The rows are grouped in 4 ways, from coarse to fine. Each group lies inside one group of the grouping before and may be the whole of it. The rows also spread widely along 15 directions, which tell nothing about the answers.
Known rows, each followed by its group in each grouping:
145,-4,266,-108,79,270,377,-113,-148,29,135,77,-121,62,-92,153,104,-136,112,-283,-67,16,-147,160,-51,357,-38,-249,-181,-92,319,-19,-90,-77,33,25,12  beb k_850 k_431 Zat
-21,-80,-122,28,-276,-484,-2,-97,10,-368,-133,162,-145,-151,420,-62,33,-187,152,161,37,24,-306,-283,-158,53,-272,-25,-396,127,-195,554,81,-65,6,-244,57  beb k_322 k_813 nagir
-72,-107,175,140,180,88,-10,23,-166,-115,-36,-45,47,-86,-172,14,-94,-68,-199,-217,148,-49,-59,18,-4,37,57,120,-58,-153,-35,-264,115,-96,72,70,302  beb k_322 k_127 Zom
-92,-119,-98,-27,165,-83,231,42,-56,101,-77,141,138,-121,53,-232,-216,-7,110,-403,-291,-190,191,-102,-47,85,-40,26,-16,190,9,10,-113,-105,-40,84,-1  beb k_850 k_307 zuzem
-76,131,137,90,-97,-217,41,90,-85,7,-28,71,49,-136,-10,-27,-140,112,-44,-203,-75,39,57,84,-141,3,-136,-1,-20,-35,51,-119,-2,10,-108,180,68  Farud k_100 k_249 biso
-50,125,-63,-243,-66,-168,87,-169,-108,120,-40,265,114,4,32,-67,181,175,64,-310,-411,-6,203,210,58,-46,1,-34,-347,119,126,204,-95,-228,-294,8,-37  beb k_322 k_127 Pareb
275,-153,116,1,-61,-139,156,263,105,43,-172,-168,215,-97,-598,67,-41,11,185,-341,-20,-121,150,261,-96,203,-4,89,-101,-240,349,-208,98,21,242,80,117  Farud k_100 k_240 Noro
-35,-233,230,177,9,-143,480,209,-121,-204,76,530,-302,-361,233,21,2,-264,53,-278,-298,-332,77,-181,-29,23,-352,97,-3,-76,150,95,-244,43,-244,-240,-89  Farud k_100 k_249 misor
10,17,6,-68,-141,-126,13,-107,-101,47,9,-120,-57,-46,18,-108,117,100,120,-54,-91,120,-22,21,-57,30,-115,-46,-123,91,-95,170,52,0,113,132,-56  beb k_850 k_605 soli
-38,59,-117,-111,-409,-21,-121,12,-3,190,-129,-341,-209,-96,-259,-173,126,-8,88,6,113,117,-231,-197,-107,-54,-325,47,-30,77,-264,66,288,127,476,186,-147  beb k_322 k_906 fego
-141,397,93,-20,-305,-335,-162,30,282,321,-266,-401,58,-4,-48,-68,132,24,-47,-61,474,32,-30,241,-29,-54,-290,80,-117,-73,-263,-145,264,-30,601,371,-52  Farud k_100 k_991 gezag
-207,-4,41,-112,-74,-364,-16,-199,-136,-261,-54,-245,96,-264,73,-198,96,201,-66,36,-156,107,51,35,183,-87,-136,170,-22,-89,-436,430,-73,-70,239,91,12  Farud k_100 k_991 pim
112,79,-11,-276,-290,-243,71,-13,-33,139,9,35,16,49,38,-33,180,-56,174,57,-17,148,5,341,-130,22,-334,89,-273,22,-36,130,148,-121,57,270,15  beb k_322 k_813 zofi
508,-552,50,296,99,-27,141,358,128,35,181,127,-33,53,-95,82,189,-310,310,67,52,41,178,122,-49,274,-251,194,-212,-109,264,127,5,153,-129,-34,-47  Farud k_713 k_896 kopef
-67,184,-125,322,-50,129,-170,31,57,110,35,55,-93,-96,-314,-66,-46,76,-143,-23,-166,352,-66,-213,-27,158,-267,-27,123,-98,27,193,21,315,-318,160,-236  beb k_322 k_813 zofi
99,105,289,-124,-56,119,61,-242,-197,-116,178,142,-230,-84,-29,90,210,-141,-112,424,-41,218,-20,531,-59,50,-123,166,-3,-225,310,216,58,-38,-45,206,-16  beb k_850 k_431 Zat
-104,229,-106,-308,-249,-301,-212,-329,107,103,-278,-268,122,-76,22,-333,36,-92,32,552,172,85,28,468,-118,-137,-70,318,-98,107,-33,312,408,-236,587,328,-43  beb k_322 k_127 Pareb
-292,76,175,278,48,-98,52,-108,-177,73,-32,-193,-28,-242,107,-258,-157,306,-28,-336,-108,18,96,-160,-30,-49,35,-169,175,150,-117,-94,-103,121,92,167,-121  Farud k_100 k_240 Noro
-15,-179,-70,31,-165,-509,-228,146,99,-26,-253,-423,70,-79,-105,-92,264,271,67,-401,90,-124,130,-123,153,-214,50,51,-289,-29,-517,49,19,-12,410,-66,105  Farud k_100 k_991 pim
89,-60,0,-35,-165,-47,57,41,-44,-12,6,140,-179,39,62,97,7,-123,68,-166,-38,2,-180,-151,-127,64,-17,-172,-304,128,72,135,-12,-60,32,-127,-6  Farud k_100 k_240 Noro
-52,230,-40,175,-81,2,-51,-159,290,121,10,279,-58,-132,13,-9,443,-171,-2,245,-79,175,32,-1,249,184,-500,165,-245,-78,263,655,45,149,-298,-169,-458  Farud k_713 k_896 kopef
172,-50,-93,-56,-409,-21,90,103,-46,53,1,64,-458,93,100,63,-35,-207,217,-146,23,94,-449,-409,-342,128,-199,-368,-280,228,-81,113,80,78,183,-86,-109  beb k_322 k_127 Pareb
307,-395,-204,320,402,156,-98,154,52,297,145,-191,127,312,-68,-189,-269,-5,158,-169,-27,209,214,-26,-138,279,260,-134,38,207,-65,-25,-108,94,-17,320,-27  beb k_850 k_307 zuzem
-59,-283,300,172,18,211,-61,-53,-271,-254,24,-155,-305,-386,-491,63,455,161,-189,-174,-176,-70,38,-111,308,-162,46,164,10,-365,47,43,4,206,104,-319,-23  Farud k_713 k_896 kopef
24,83,50,189,-159,-403,-136,108,-63,-208,6,100,-90,-75,139,35,-252,107,-115,5,-81,237,-5,-6,-226,-17,-51,-79,-21,-47,-142,174,-137,72,-176,172,53  Farud k_100 k_240 Noro
-171,140,176,-284,-65,-33,3,-23,57,-34,-45,-43,-172,-19,26,100,188,-362,-370,83,269,-96,-79,245,196,-126,-217,299,-77,-303,-420,143,2,-267,552,151,63  Farud k_100 k_240 Noro
152,-95,-13,370,140,12,186,20,139,-36,-81,-9,135,-132,-275,-29,2,58,292,-406,-153,4,-43,-273,-4,479,-77,-229,-162,-18,408,188,-46,242,-218,-220,-126  beb k_850 k_431 Zat
401,-66,156,351,86,-205,-315,76,154,-5,120,79,-259,261,52,222,270,-15,-114,189,143,264,230,476,-80,33,193,-81,-190,-297,100,179,-170,129,-218,147,-37  beb k_850 k_431 Zat
-33,207,-79,-340,-74,7,57,-79,9,24,-129,167,-68,-89,-293,-67,-194,-124,-203,134,-327,14,105,312,-112,13,-12,171,144,-155,142,225,-37,-138,153,271,-95  beb k_850 k_307 zuzem
-159,57,320,391,179,-187,149,76,101,151,9,-170,-38,-139,139,-100,119,81,-62,-382,155,-54,236,61,172,74,-211,-44,132,-182,-238,-68,-232,143,164,204,-179  Farud k_100 k_240 Noro
-198,213,-81,-17,-181,-293,-369,61,102,203,-200,-545,214,-104,-375,-230,68,315,-182,-127,73,152,185,117,122,-195,-125,248,122,-128,-512,-18,153,61,448,395,-20  Farud k_100 k_249 misor
-133,-177,143,-69,-132,-157,-47,115,-248,-21,182,-53,-340,-168,293,-160,64,-132,-225,241,48,50,135,127,12,-392,-285,376,216,-33,-599,53,-55,-16,320,358,-8  Farud k_100 k_240 Noro
116,-394,89,434,248,129,162,38,-50,-78,53,77,-137,-119,61,-115,-215,-187,121,9,12,-81,-25,-180,-142,181,144,-61,29,116,298,8,-16,106,32,-104,-46  Farud k_100 k_991 gezag

New rows, each followed by its group in each grouping:
-264,270,143,97,-141,-1,67,-345,-50,-141,-72,-47,-276,-330,-37,-123,78,86,-103,87,-196,112,-153,-146,77,66,-107,-150,113,-66,83,487,-75,159,172,-100,-369  Farud k_100 k_240 Noro
-247,80,218,-35,140,189,189,-362,-263,-212,96,-192,83,-216,-23,-153,-104,41,-94,39,-120,227,-174,-32,96,264,-107,-40,105,-71,-48,289,-34,-47,176,117,-37  Farud k_713 k_896 kopef
-41,-51,98,-68,-51,-316,23,-55,-118,-124,-54,-64,5,-126,30,-66,63,186,-12,-204,-203,-13,171,137,46,-102,77,-13,-113,-46,-161,190,-163,-86,116,50,22  Farud k_100 k_240 Noro
1,11,20,78,-129,-129,22,-105,152,163,-148,19,74,-276,-177,-177,292,-16,176,188,-43,-93,197,247,69,-26,-217,311,-135,35,444,197,261,50,55,-37,-216  Farud k_100 k_991 pim
-280,490,82,52,-300,-271,-247,-213,11,-153,-47,118,-183,-65,327,110,84,15,-280,125,155,273,-328,-120,-18,-50,-261,-105,-266,-7,-235,384,36,-36,-95,1,-52  Farud k_100 k_240 Noro
-62,-134,68,131,-34,136,206,29,-179,-26,107,223,-235,-276,34,-126,3,-176,48,43,-156,-37,-61,-211,-76,30,-333,164,84,77,132,74,67,133,-127,-5,-101  beb k_850 k_605 soli
-104,87,120,314,148,67,-21,21,11,265,86,-30,157,-193,-182,-199,20,103,-71,23,-49,160,309,237,93,45,-238,272,227,-56,190,-39,42,177,-168,343,-177  Farud k_100 k_240 Noro
-262,-60,197,530,217,-1,-159,-21,-96,-174,93,-88,-82,-243,123,-69,67,45,-269,-80,173,120,-45,-285,218,-15,-163,127,81,-122,-300,101,-52,197,-115,-37,10  Farud k_100 k_240 Noro
118,-33,56,105,133,-13,75,19,41,128,-38,-8,141,84,-125,-38,-71,-38,76,-223,32,40,73,180,-89,220,24,-51,-153,-21,158,-88,37,-71,-9,157,71  beb k_322 k_127 Pareb
113,-422,64,173,132,-175,-3,193,-121,-232,108,-163,-170,-39,34,-58,-92,20,-76,-154,-140,90,152,-131,25,-3,80,-14,99,-171,-494,177,-322,89,188,97,23  Farud k_713 k_896 kopef
132,205,25,225,-419,-265,-4,236,27,186,-11,-91,-321,-16,-68,-27,-154,152,139,-190,-28,312,-119,-134,-403,108,-325,-336,96,18,-109,-63,-24,359,3,346,-235  beb k_322 k_127 Pareb
119,-88,34,280,178,-61,41,9,243,25,-85,20,-98,4,-67,-11,123,-175,21,-70,37,-65,101,18,64,204,11,-23,-85,-155,92,247,-96,80,102,-54,-170  beb k_850 k_605 soli
-3,7,83,130,135,-15,143,98,124,291,21,-190,171,67,-88,-45,77,41,67,-435,97,27,124,51,122,217,-161,-54,-97,-34,-123,-106,-75,1,132,212,-64  Farud k_100 k_991 pim
-89,158,375,513,30,-82,-223,-108,-127,-127,21,-238,-51,-111,26,71,133,155,-147,-44,471,274,-226,29,-44,100,-130,-71,-106,-187,-40,-218,231,172,-80,113,208  beb k_322 k_127 Zom
-203,96,92,181,70,-97,222,-88,120,-34,-283,83,46,-331,-98,-175,-249,-57,-7,-175,-104,-282,51,-62,-86,111,60,-17,56,9,384,9,21,-17,170,-73,-111  Farud k_100 k_991 pim
-35,-140,223,75,166,-222,142,-197,-237,-471,-11,16,92,-255,-54,0,-32,197,-37,-179,-330,24,81,81,108,115,198,-57,-83,-201,78,346,-253,-70,-86,-164,108  Farud k_100 k_240 Noro
-214,446,-54,-53,-453,-624,-141,-258,5,-239,-287,205,-90,-191,276,-36,6,235,-11,-40,-183,116,-187,-72,-208,-95,-120,-241,-376,89,1,423,41,-61,-211,-111,-43  beb k_322 k_813 zofi
11,-23,-148,-247,-198,-230,116,26,-62,-54,-27,-71,53,-43,33,-110,-54,-40,151,-124,-156,91,-117,-144,-75,110,-292,32,-162,98,-312,278,11,-90,159,136,35  beb k_850 k_605 soli
-50,156,176,257,-288,-145,86,-127,106,55,-179,-165,-427,-313,-103,-111,296,86,165,-61,-12,-56,-85,-150,-46,50,-212,-200,46,-80,168,203,62,343,303,-115,-414  beb k_850 k_605 soli
-39,-82,117,139,43,-443,-51,72,-32,-44,-116,286,-43,-192,232,-77,155,66,-64,-122,-108,-236,405,287,-9,-278,-16,250,-141,-46,46,-12,-58,-73,-229,16,84  beb k_850 k_307 zuzem
-134,298,62,-146,-41,128,66,-148,-149,145,-18,19,62,-15,-157,-43,-131,146,-78,-282,-176,111,-57,94,-124,107,20,-169,-54,76,178,-117,14,-86,-67,233,29  beb k_850 k_431 Zat
-108,127,19,-76,-105,16,133,-385,-119,-226,2,257,-166,-214,109,-44,40,-61,3,238,-289,114,-210,-48,-8,116,-48,-66,-173,86,315,582,-15,-67,-104,-209,-195  Farud k_100 k_991 gezag
-346,391,203,-54,-144,-297,-11,-198,119,-278,-287,-65,-163,-309,-160,60,226,54,-361,-208,-81,-128,-75,-18,273,-54,-106,2,-37,-434,-250,388,-146,-45,330,-181,-135  Farud k_100 k_249 misor
-89,-1,194,265,-91,27,-169,-51,-147,176,4,89,-351,-185,101,-187,40,-53,-162,305,146,1,133,232,-216,-300,-52,221,168,50,162,-227,221,101,38,291,-73  beb k_322 k_906 fego
-61,-26,263,0,-26,-105,204,-19,-157,-240,-100,158,-291,-91,85,170,-129,-30,-138,-401,-87,-230,-133,-77,-141,-24,284,-296,-177,-87,72,-113,-192,-162,146,-166,142  Farud k_100 k_991 pim
61,-101,-120,56,-40,-98,34,20,57,55,-63,179,-9,-42,-30,-68,133,-81,101,-175,-130,-44,29,-112,10,75,-172,57,-264,66,64,233,16,-23,-140,-87,-77  beb k_322 k_906 fego
107,80,3,304,-99,-244,-10,63,116,-24,-109,227,-71,-6,145,15,-339,-53,73,3,23,67,-88,-34,-381,150,75,-224,-156,147,351,32,16,40,-150,36,-31  Farud k_100 k_991 gezag
147,-152,-189,26,-280,-151,-41,220,-32,-33,43,133,-198,-68,-54,-23,15,-144,81,30,-83,156,-136,-239,-145,6,-390,128,-140,49,-170,201,97,129,-95,34,-36  beb k_322 k_127 Zom
-326,382,73,-111,-52,299,112,-306,-259,125,54,85,146,-198,-102,-107,-7,122,-47,-189,-151,164,-226,-92,12,168,-293,-7,-94,187,283,-16,210,-50,-269,108,7  beb k_850 k_431 Zat
9,54,303,465,-13,-397,9,-3,-35,-84,112,-116,-184,-177,231,-106,122,181,4,80,61,310,176,232,-54,71,-332,-45,191,-262,-231,163,-166,321,-112,355,-166  beb k_322 k_813 zofi
-55,-44,111,234,229,-152,109,-194,109,-56,-184,-123,264,-196,-23,-236,-201,-48,91,111,85,-86,127,232,-46,202,116,105,18,7,338,113,108,-78,230,85,-7  Farud k_100 k_991 gezag
2,-137,289,129,80,-236,491,-24,-8,-154,74,10,-52,-175,365,-86,5,-229,233,-99,56,-83,-50,19,-6,319,-377,-58,-29,-76,-82,254,-169,-1,214,24,-93  Farud k_100 k_249 biso
44,53,70,102,-45,71,9,28,133,232,-39,-184,-74,41,-126,-45,-5,-125,32,-43,189,58,-48,56,-67,149,-72,-59,-23,1,63,-3,79,56,347,180,-145  Farud k_100 k_240 Noro
-140,7,183,306,263,70,49,-81,-97,266,192,85,-138,-40,333,-182,135,23,-75,-103,16,67,253,123,89,-10,-163,41,113,77,-116,-33,-135,85,-169,285,-180  beb k_850 k_307 zuzem
-109,16,181,202,-145,-56,282,29,-47,93,80,50,-211,-174,275,-67,143,-88,197,-265,56,-42,-190,-307,-22,152,-459,-146,-117,149,-51,71,6,128,32,-80,-190  Farud k_100 k_249 misor
-234,229,240,-49,1,-224,185,-177,90,-97,-267,-137,47,-194,44,-96,-149,-141,-96,-66,185,-220,-87,174,-50,107,-15,-2,-12,-142,29,25,66,-191,538,76,41  Farud k_100 k_249 biso
-121,239,-154,-113,-301,-14,-280,-367,-17,40,-161,-154,-300,25,42,-158,15,-3,-64,298,42,204,-311,-107,-177,-82,121,-195,-171,228,-48,351,232,-41,365,21,-180  beb k_322 k_127 Zom
185,-2,-21,416,-20,223,-105,175,93,236,35,10,-289,163,-178,56,-172,-95,0,-180,125,211,-190,-260,-291,233,22,-328,-16,65,160,-160,50,269,-71,114,-134  beb k_322 k_127 Pareb
64,-141,298,249,111,249,159,25,-178,32,92,214,-472,55,86,128,-152,-48,-110,-358,-112,-107,-30,-111,-242,45,389,-471,-33,32,292,-264,-248,30,0,-78,-61  Farud k_713 k_896 kopef
-224,253,103,12,-34,-220,95,-219,41,31,-223,67,34,-257,-109,-126,230,183,-47,-305,-211,-124,169,120,170,-24,-96,2,-122,-119,118,178,-40,-28,-16,-58,-161  beb k_322 k_127 Zom
81,-21,-148,421,-203,-429,-327,39,135,92,-112,-41,-86,-94,211,-162,188,195,240,26,85,151,39,-204,-144,-38,-179,-47,-257,249,0,227,176,278,-231,-58,-152  beb k_850 k_307 zuzem
-294,43,75,10,-126,-58,261,-257,-251,-16,54,39,-52,-377,246,-282,66,136,168,-72,-259,21,-62,-224,39,4,-327,12,-17,286,25,257,35,44,-54,-23,-200  Farud k_100 k_991 pim
-90,-17,260,5,-124,-286,-81,-226,-152,-267,-190,-447,-18,-279,-132,-147,161,126,2,99,202,22,-86,205,0,-79,-4,134,-35,-200,-170,58,241,-22,520,72,162  beb k_322 k_127 Pareb
61,-143,7,-96,22,78,-81,-26,-170,167,148,-46,174,120,52,-61,68,-64,63,63,127,121,-18,209,-50,0,-56,191,-280,207,22,-85,256,-203,6,195,204  Farud k_100 k_249 biso
-136,410,-59,-12,-150,-164,72,58,244,-118,-236,35,93,-56,-171,79,-412,-130,-158,-229,-21,139,-295,-261,-160,380,-236,-224,-58,-160,-54,242,-81,-8,120,84,-64  Farud k_713 k_896 kopef
66,-26,2,-51,-38,42,52,-38,-119,-113,64,-104,-14,-15,-157,-46,-127,-106,-11,71,-32,275,-187,6,-96,225,-189,34,2,-87,-132,192,61,-2,111,208,53  beb k_322 k_127 Pareb
363,-482,292,298,190,16,78,249,-309,31,490,-34,-143,188,300,51,-33,-77,106,78,153,316,144,281,-172,90,-81,33,31,10,-181,-168,-146,76,-130,420,160  Farud k_100 k_240 Noro
-208,138,222,124,-49,-71,251,-228,-100,-206,-70,-101,-134,-363,74,-148,-14,-22,63,-53,-16,2,-210,-151,-24,207,-280,-83,83,-57,52,225,12,123,186,-20,-113  beb k_850 k_431 Zat
152,55,75,160,21,-136,-264,-66,218,27,-169,60,-192,170,-3,173,294,-56,-105,-96,188,-91,45,195,-11,-27,324,-152,-418,-108,202,79,11,-72,50,-168,28  beb k_850 k_431 Zat
-77,-37,-14,245,181,-270,146,9,300,80,-146,-47,114,-107,188,-239,-105,-173,49,-25,92,-117,185,31,76,162,-166,110,40,-2,-109,263,-107,-6,275,130,-198  Farud k_100 k_991 gezag
-101,229,88,0,-122,-69,174,-196,-93,-271,-169,283,-125,-240,10,4,-295,-65,-12,-53,-215,-55,-249,-102,-295,185,53,-217,-105,45,473,163,16,-44,-124,-137,21  beb k_850 k_431 Zat
29,251,-49,94,100,-160,-15,-153,309,120,-185,-213,125,154,-31,-40,-34,0,74,-217,108,123,-51,36,-3,398,16,-296,-172,-55,-37,307,-77,-12,240,116,-152  beb k_850 k_307 zuzem
217,-84,327,338,14,-61,-74,10,-298,-198,207,20,-317,49,40,214,63,255,-51,-208,-58,280,-40,87,-200,73,200,-363,-93,-153,87,-94,-199,196,-325,69,124  beb k_850 k_431 Zat
158,-55,22,57,-238,-188,56,36,-105,-138,57,273,-291,15,270,64,-93,-201,102,125,28,139,-242,-76,-336,83,-183,-123,-244,117,67,154,59,-6,-126,8,47  beb k_322 k_127 Zom
23,90,133,-25,50,-116,125,-60,134,74,-25,54,-258,147,149,68,183,-166,-105,-218,28,-24,37,154,80,100,-30,-185,-155,-200,-253,229,-263,-105,236,77,-159  beb k_322 k_127 Pareb
-196,331,-4,-105,48,-198,-260,-306,137,92,-115,-79,361,50,288,-159,91,-172,-139,425,420,130,-7,451,38,12,-199,388,-285,92,-50,185,372,-321,136,317,185  beb k_850 k_431 Zat
-160,119,124,89,-11,-331,-69,-152,-156,-322,-63,111,-118,-341,-8,-136,-57,186,-256,170,-351,101,238,209,-1,-164,4,184,218,-251,-64,333,-174,58,-129,159,-51  beb k_850 k_605 soli
43,-15,95,31,62,-316,239,10,-60,-202,-36,215,156,-196,27,-93,-356,-3,19,40,-293,39,208,305,-181,137,-35,102,92,-101,217,178,-177,-91,-128,228,37  Farud k_100 k_991 gezag
113,-423,6,-245,-85,-34,-8,166,-326,128,313,-149,-23,-17,18,-139,327,-4,75,70,-93,124,219,240,148,-258,-315,463,-58,47,-473,26,71,-74,136,298,107  Farud k_100 k_249 biso
17,-97,381,161,6,-90,233,-98,-237,-245,117,28,-254,-142,204,82,42,11,19,-97,6,41,-111,58,-83,98,-5,-184,-71,-102,52,41,-129,17,27,-15,48  Farud k_100 k_991 pim
-97,296,202,107,-4,11,100,-193,105,143,-70,145,-233,-126,-145,-25,213,-7,-158,-14,-151,36,163,331,64,55,-106,-60,90,-282,250,184,-119,96,-5,136,-329  beb k_322 k_813 zofi
92,-383,-72,96,-89,263,224,227,-123,115,102,-226,-206,-55,-271,-42,102,-44,269,-580,-112,-58,-279,-669,49,209,-209,-209,-126,170,-206,-16,6,197,248,-223,-114  Farud k_100 k_249 misor
22,337,-32,-216,-324,-505,-76,117,148,-107,-149,59,120,28,-51,137,-88,5,-106,-75,-26,167,-61,203,-113,81,-267,22,-244,-207,-209,260,-37,-132,29,201,89  Farud k_100 k_249 biso
-344,-132,17,303,46,-39,20,96,93,70,-253,108,-196,-365,4,-148,201,-73,-117,-513,9,-517,65,-513,244,-260,-58,126,-125,99,-69,-71,17,61,152,-424,-123  Farud k_100 k_240 Noro
28,-11,-75,151,20,50,-58,-78,48,133,2,-20,79,-90,-208,-155,105,-6,78,110,-70,186,66,97,6,134,-191,138,-52,-2,193,187,166,116,-130,125,-123  beb k_322 k_813 zofi
-257,-10,215,281,190,-73,264,-389,-236,-275,-119,276,-12,-420,248,-256,-157,72,75,-78,-262,-175,2,-79,-99,81,130,-91,-44,173,495,156,11,-48,-241,-234,-22  beb k_322 k_127 Pareb
112,124,225,-227,28,-113,-115,-109,-91,-231,-42,-61,-160,126,-221,166,-78,-72,-398,154,-9,179,55,608,-84,-31,308,21,27,-482,-154,113,-145,-232,314,337,189  beb k_322 k_127 Pareb
